There are 3 ways to turn a row about zero (a turn may also mirror it). The second row of each pair is the first, turned, with some noise. The first 27 pairs use one turn. New pairs use 2 turns, one after the other, and a turn may come again.
Known pairs, each followed by its turns in order:
[  8.6  25.0  -7.4   8.4 -41.2 -13.5   3.4  12.6]
[ -4.4 -14.2  14.9  22.3  25.8  29.9 -14.5   4.3]	Q_541

[-12.2  14.0  -0.1  -7.8   4.8 -12.9  -0.9   3.0]
[  7.8   6.3  15.0  -4.1  -3.1   1.1 -12.8  11.2]	Q_541

[ -6.0  10.6  -6.6   4.4   3.3 -18.2 -19.4  -1.5]
[  0.7   9.8  -2.3   9.9  -8.0 -14.8   9.5  17.6]	Q_234

[ -3.5   9.5 -30.5   1.9 -30.9  -2.1 -17.8   3.0]
[ 23.6  -6.9  10.8  -2.0 -37.2  -8.0  14.7   6.5]	Q_234

[ -0.4  -9.7   1.2  23.0  -1.6 -16.0  18.7  -8.7]
[-21.0  16.0 -10.9 -14.5   6.6 -14.9   7.4  -1.3]	Q_807

[ -8.6 -17.4   1.5  -7.4  13.7  -8.9  -3.9 -14.4]
[  3.3   3.0  -5.2  -8.9  -3.5 -19.2  17.1  15.8]	Q_541

[-36.5  36.2 -17.5  12.8  -9.6  -4.3 -14.8   2.4]
[  9.9 -44.4  -7.6 -22.9  -9.1 -11.8   6.7 -17.1]	Q_807

[  6.3  14.9   7.2  -0.1  19.2 -10.3 -11.8 -16.3]
[  0.5  11.7  -0.6  12.2  18.0 -24.0  -6.2  11.3]	Q_234

[ -3.7 -30.9 -23.7  14.4 -15.2   9.2 -15.6   8.8]
[ -6.4  -6.9  36.9 -17.0   9.2   3.7  12.6  17.8]	Q_807

[-16.2 -30.7  24.0  -0.5   9.3  -0.6  -7.6  21.2]
[  3.0 -21.4  -1.2 -34.2 -23.3   2.1  13.8   7.8]	Q_541

[-30.4  -2.1  17.7 -12.1   4.0 -43.9  -6.7   6.0]
[-42.7  13.3   8.4  23.0  -6.6  -0.8  16.7  26.3]	Q_234

[  4.9   0.2   9.0  -4.2 -23.2  16.6  31.4  11.8]
[  1.1  13.1   9.4  23.4  25.5 -18.4   7.0 -16.3]	Q_807

[ -8.1 -13.9 -17.6  16.9  -1.9  34.3  26.1   3.6]
[ 10.5  17.4  28.3 -17.3  21.1 -29.1   1.2 -10.5]	Q_807

[-23.2  13.9 -39.4  15.3  -4.8  16.1   4.9 -12.4]
[ 24.6 -31.7 -18.6  17.4 -18.4 -12.1  11.9  -7.5]	Q_234

[ -2.0 -55.1  19.9  -2.1  17.6  -1.1 -14.0   8.1]
[-13.1  41.3  -7.8  -6.8  12.3  28.5  24.7 -19.9]	Q_234

[  5.8 -13.2 -36.8  -4.8 -44.6   1.3   3.4   4.4]
[ -6.5 -12.3  -6.0  -2.0  55.2  18.1  -5.0   0.8]	Q_541

[  3.4  -1.1 -23.3 -31.9  22.7  -1.4 -28.8   6.5]
[ 13.2  37.6  -3.5  25.0 -21.6  -3.3 -16.2   0.6]	Q_234

[ 13.0  17.0  15.6   3.1  16.5  31.8 -31.9  15.1]
[ 34.8  17.2  -7.8  -1.1  18.9  16.9 -17.4  22.8]	Q_234

[ -2.1  31.3 -17.7   9.3 -16.4 -16.8  12.4 -11.5]
[ -2.6  -8.4 -14.5  -4.7 -17.8 -19.8  27.8 -20.7]	Q_807

[-10.3  17.3   0.9   7.9 -34.1  13.7  -5.6  15.4]
[  5.9 -28.9   6.9   4.1  22.1  -1.3  21.2 -17.5]	Q_807

[  5.5  -7.0  30.8  -2.3 -20.3 -14.8 -21.6  -1.7]
[-13.4  -8.8  18.8   5.3  -7.5  22.1  30.0  13.2]	Q_541

[-4.3 -5.6 15.9  3.5 -5.6 -0.4 -0.4 -2.1]
[ -4.0  -5.6  -2.8  -0.4 -10.3  10.2   6.7   7.4]	Q_541

[ -1.4 -13.9   8.8   3.9   1.9 -10.5  -9.9  -4.3]
[ 1.0 -7.9  5.1 -3.0 -6.5 -6.8 14.2  6.8]	Q_541

[  2.1  -7.3   2.4  -4.4  16.6 -23.0  -3.7  -1.7]
[-17.6  20.3  -9.0   6.7   1.3 -16.3   0.0   3.8]	Q_234

[-31.7 -14.0  18.1  -8.7  13.3 -34.0 -10.9 -40.2]
[-45.3 -10.8 -14.6 -11.2 -26.4   7.7 -35.4  -3.4]	Q_807

[-21.2 -11.0  -2.7  16.0  -6.7 -14.4   9.5  25.7]
[-15.4 -13.5  -0.4  -8.5  20.2 -24.2   2.7  21.2]	Q_807

[ -3.6 -22.4  -2.7   5.0   3.8  -6.2  16.3  18.7]
[ -4.7 -24.4  -6.7 -13.8  -2.6  -6.1  -7.7   5.7]	Q_541

New pairs. What belongs after each?
[  9.2  20.5  11.9   8.2   0.7 -16.6  -1.4  13.3]
[  5.2   1.6  11.6 -12.4  17.2  15.2  16.6  10.7]	Q_541 Q_234

[ 17.2  23.9  -8.6  24.9  -0.9  18.6 -25.9   9.2]
[ 15.2  12.3  -0.7  26.5 -11.0   9.6  22.9  26.1]	Q_234 Q_807

[-15.7 -25.7  -0.9   5.2  -5.6  20.8  -7.7  14.0]
[  4.3   4.4   7.2   6.0 -13.6   1.9 -11.7 -36.0]	Q_541 Q_234

[-18.7  -9.2 -11.6 -11.7  -2.1   6.1   6.8   4.9]
[  8.5  -2.8 -19.9   8.2   6.3   5.3   5.9   0.9]	Q_234 Q_541

[ 12.2 -13.3   3.0  -3.7   9.3  27.1  -6.3  14.2]
[ 30.8   1.3   2.7   6.4   5.0  -7.3 -18.8  -3.4]	Q_234 Q_234

[-16.1   1.8 -22.2   5.8  12.8 -15.1  -4.4  12.8]
[-15.9 -18.5  12.8 -17.7  11.7  -2.9  -1.5  11.9]	Q_807 Q_541

[ -7.0  -4.0  -1.0 -14.0  -9.3 -20.9  -4.9   9.8]
[ 4.0 -2.3 -0.5  1.6 -1.3 24.8 -9.7 15.4]	Q_234 Q_541

[ 17.4  -6.5  -4.1  33.8 -23.7   8.9  13.6  -9.1]
[-16.1  22.6   8.8  27.5 -21.0  -5.0 -16.2   6.8]	Q_234 Q_807

[ 16.5   7.5  -2.2 -13.2   2.1 -19.1   7.1   7.9]
[ -2.1  -0.8   1.1  -8.7   6.8 -18.4  22.2  -2.3]	Q_807 Q_807

[ 24.6 -18.0   7.8   0.8   1.1 -27.3   2.7  -4.7]
[  2.3  27.1  15.7  -0.7  -2.4   0.5 -11.6  29.0]	Q_234 Q_541

[  2.8   1.0  -3.0 -40.6   0.3  20.3 -19.4 -31.9]
[ -9.3  -2.1  13.4  -5.5  23.4  39.4   8.9 -32.6]	Q_807 Q_807

[  8.1   1.7   3.1  -6.4   5.5  22.8  11.0 -13.5]
[  6.7 -12.5   1.1 -17.0 -18.2 -12.0  11.2 -11.4]	Q_541 Q_807

[ 1.2 -4.6 -7.7  1.7  4.6 11.5  0.9 11.3]
[ 14.2   1.7  -2.2   0.9  -4.4  -5.0  -3.7 -13.2]	Q_234 Q_234

[ 14.6  -8.0 -21.7  -2.5  20.0  10.2  28.5 -10.6]
[  0.6  -5.6  21.6  -6.7  -2.0 -19.6 -16.3  28.5]	Q_807 Q_234

[-12.7  -8.6  10.2   7.2 -31.7 -16.3 -13.2 -14.9]
[-13.6  -4.5  18.1  -9.7   3.9 -14.1 -28.8  -9.2]	Q_807 Q_807

[-23.4  -9.3  -9.4  14.1 -17.3  -9.8  -4.1 -10.5]
[-21.0  -9.6   5.8  10.1  -3.9  -6.6 -27.5  -0.2]	Q_807 Q_807

[-32.8  10.1  11.1  24.9   1.7 -43.9 -22.3   0.6]
[ -2.8  22.5 -10.1  32.2  41.0  22.5  19.6  20.2]	Q_541 Q_807

[ 18.3 -20.6  -9.8 -17.7  26.0   7.7   8.3  18.3]
[ 35.4  -8.5   8.6  24.5  -2.5 -24.3   5.2   6.7]	Q_234 Q_234

[-19.2   5.4  17.9 -27.9  -7.4  -9.3  23.5   3.9]
[ 4.2 -5.2  2.1  8.2 18.3 27.7 27.9 14.2]	Q_234 Q_234

[ -0.2  -8.6  11.5 -12.8  -9.7 -13.1 -20.3 -13.5]
[-20.9 -15.3  -7.6  -8.8   1.6  12.0 -17.2   3.4]	Q_541 Q_234

[ -3.8  21.4 -22.1 -27.0   3.0 -43.7   8.1   5.2]
[ 30.7 -26.3  22.3   2.1  10.2  31.2   4.7  27.7]	Q_234 Q_541

[ 0.1 24.4  2.7 -6.9 -4.5 -0.9  8.1 -3.7]
[  2.8  -2.4   0.5  -6.5  -1.6 -16.6   8.6 -12.4]	Q_807 Q_234

[ -1.7   3.4  15.3  -2.9 -37.9   3.5  -1.9  10.3]
[-7.4  3.7 19.3 -9.1  9.7 32.2 -6.9 -4.8]	Q_234 Q_234

[ -1.8  -2.2 -15.4  32.6   1.2   8.1 -26.4   3.0]
[ -4.2   7.6  13.7   3.4   0.9  24.0 -30.8 -15.7]	Q_807 Q_234

[-16.6  16.1  -7.2   1.4  -4.7  29.1  -7.3  -4.0]
[ 26.9   7.3   7.6  -1.2 -12.1  12.5  12.0 -13.7]	Q_541 Q_807

[  1.7  22.6  11.5  19.0  23.0 -18.3  -0.1 -19.6]
[-15.2  -7.9 -20.0  -5.9  22.0   9.2  33.5  -5.4]	Q_541 Q_807

[  6.1  11.2  -7.0   4.2  14.3  -6.5  19.0 -18.8]
[-19.6  -2.2  -7.0 -18.1 -19.2   3.1  -0.2  13.3]	Q_234 Q_807

[ 7.4 12.8 12.5  3.4 -0.5 -5.9  3.9 30.3]
[ -4.0   7.0 -29.6 -11.2  -6.9  -8.1  -6.0  -9.1]	Q_807 Q_234

[ -0.8 -16.9  -1.4  -4.1   6.9   4.6  16.8 -22.4]
[ 12.4  -9.1  12.4  -9.8  14.6 -13.6 -19.0  -0.1]	Q_541 Q_541

[-37.5  -8.8  -2.2 -24.8 -14.8  12.0   7.3  -9.8]
[ 40.6 -12.4   4.6  18.3 -13.1 -13.9   2.6  13.0]	Q_541 Q_807

[-11.3   3.1 -25.2   8.6  -8.4 -19.2 -14.3  19.5]
[-17.6   7.9   7.6  21.4  10.5 -22.9  -2.6  17.6]	Q_807 Q_807

[ 32.9 -25.1  15.6 -31.7 -35.2  21.6  16.8 -29.6]
[-4.9 11.8 46.2 17.6 58.0 -7.5  0.9 -5.2]	Q_234 Q_234

[ 9.6 -2.2  5.4 -3.1 -1.3 25.5 -0.7 14.0]
[18.2 11.3  4.9  0.7  5.8  4.9 -9.7 -6.6]	Q_234 Q_234

[17.8 15.9 14.9  0.3  9.7 -5.3  1.1 -4.2]
[  3.8 -13.4 -16.0   1.5  -8.1   7.2  -9.0  17.1]	Q_234 Q_807

[  2.7  16.8 -16.6  30.2  17.1   4.2  -4.0  11.7]
[-36.1   7.0   8.3  -9.3  14.2 -11.1 -15.1  -6.2]	Q_807 Q_541

[16.3  3.9 -3.2 -0.7 11.5 -3.0  9.1 16.3]
[ 8.9 11.5  8.7 -8.3 18.0  2.0  6.6 -5.0]	Q_234 Q_541

[-13.2  13.5 -12.5   7.5  -1.4  19.3 -11.3   3.6]
[-6.4 23.6  5.8 16.6 -1.1 15.7 -9.3  2.0]	Q_807 Q_807

[ 12.5 -12.4  -0.5  -5.5   4.1  14.9 -12.1  27.9]
[ 26.0  -7.6   9.6  13.7  -6.4  11.8   8.5 -15.0]	Q_234 Q_807

[-39.6 -27.4  -8.8  14.5 -17.8 -26.0  34.3  -7.1]
[-35.5 -34.3 -23.5   2.4 -19.1 -22.1 -29.8  11.5]	Q_807 Q_807

[ -0.4  17.0 -22.7   6.4  13.9  10.1 -11.9  -5.1]
[-31.9   2.6   1.0   6.8  18.2   1.8   9.9   1.1]	Q_807 Q_541

[  7.6   0.7  21.3 -12.8  23.0 -25.2 -18.5 -17.8]
[ 12.6 -26.5  34.7 -11.7   3.7   2.1  14.7  -4.7]	Q_807 Q_807

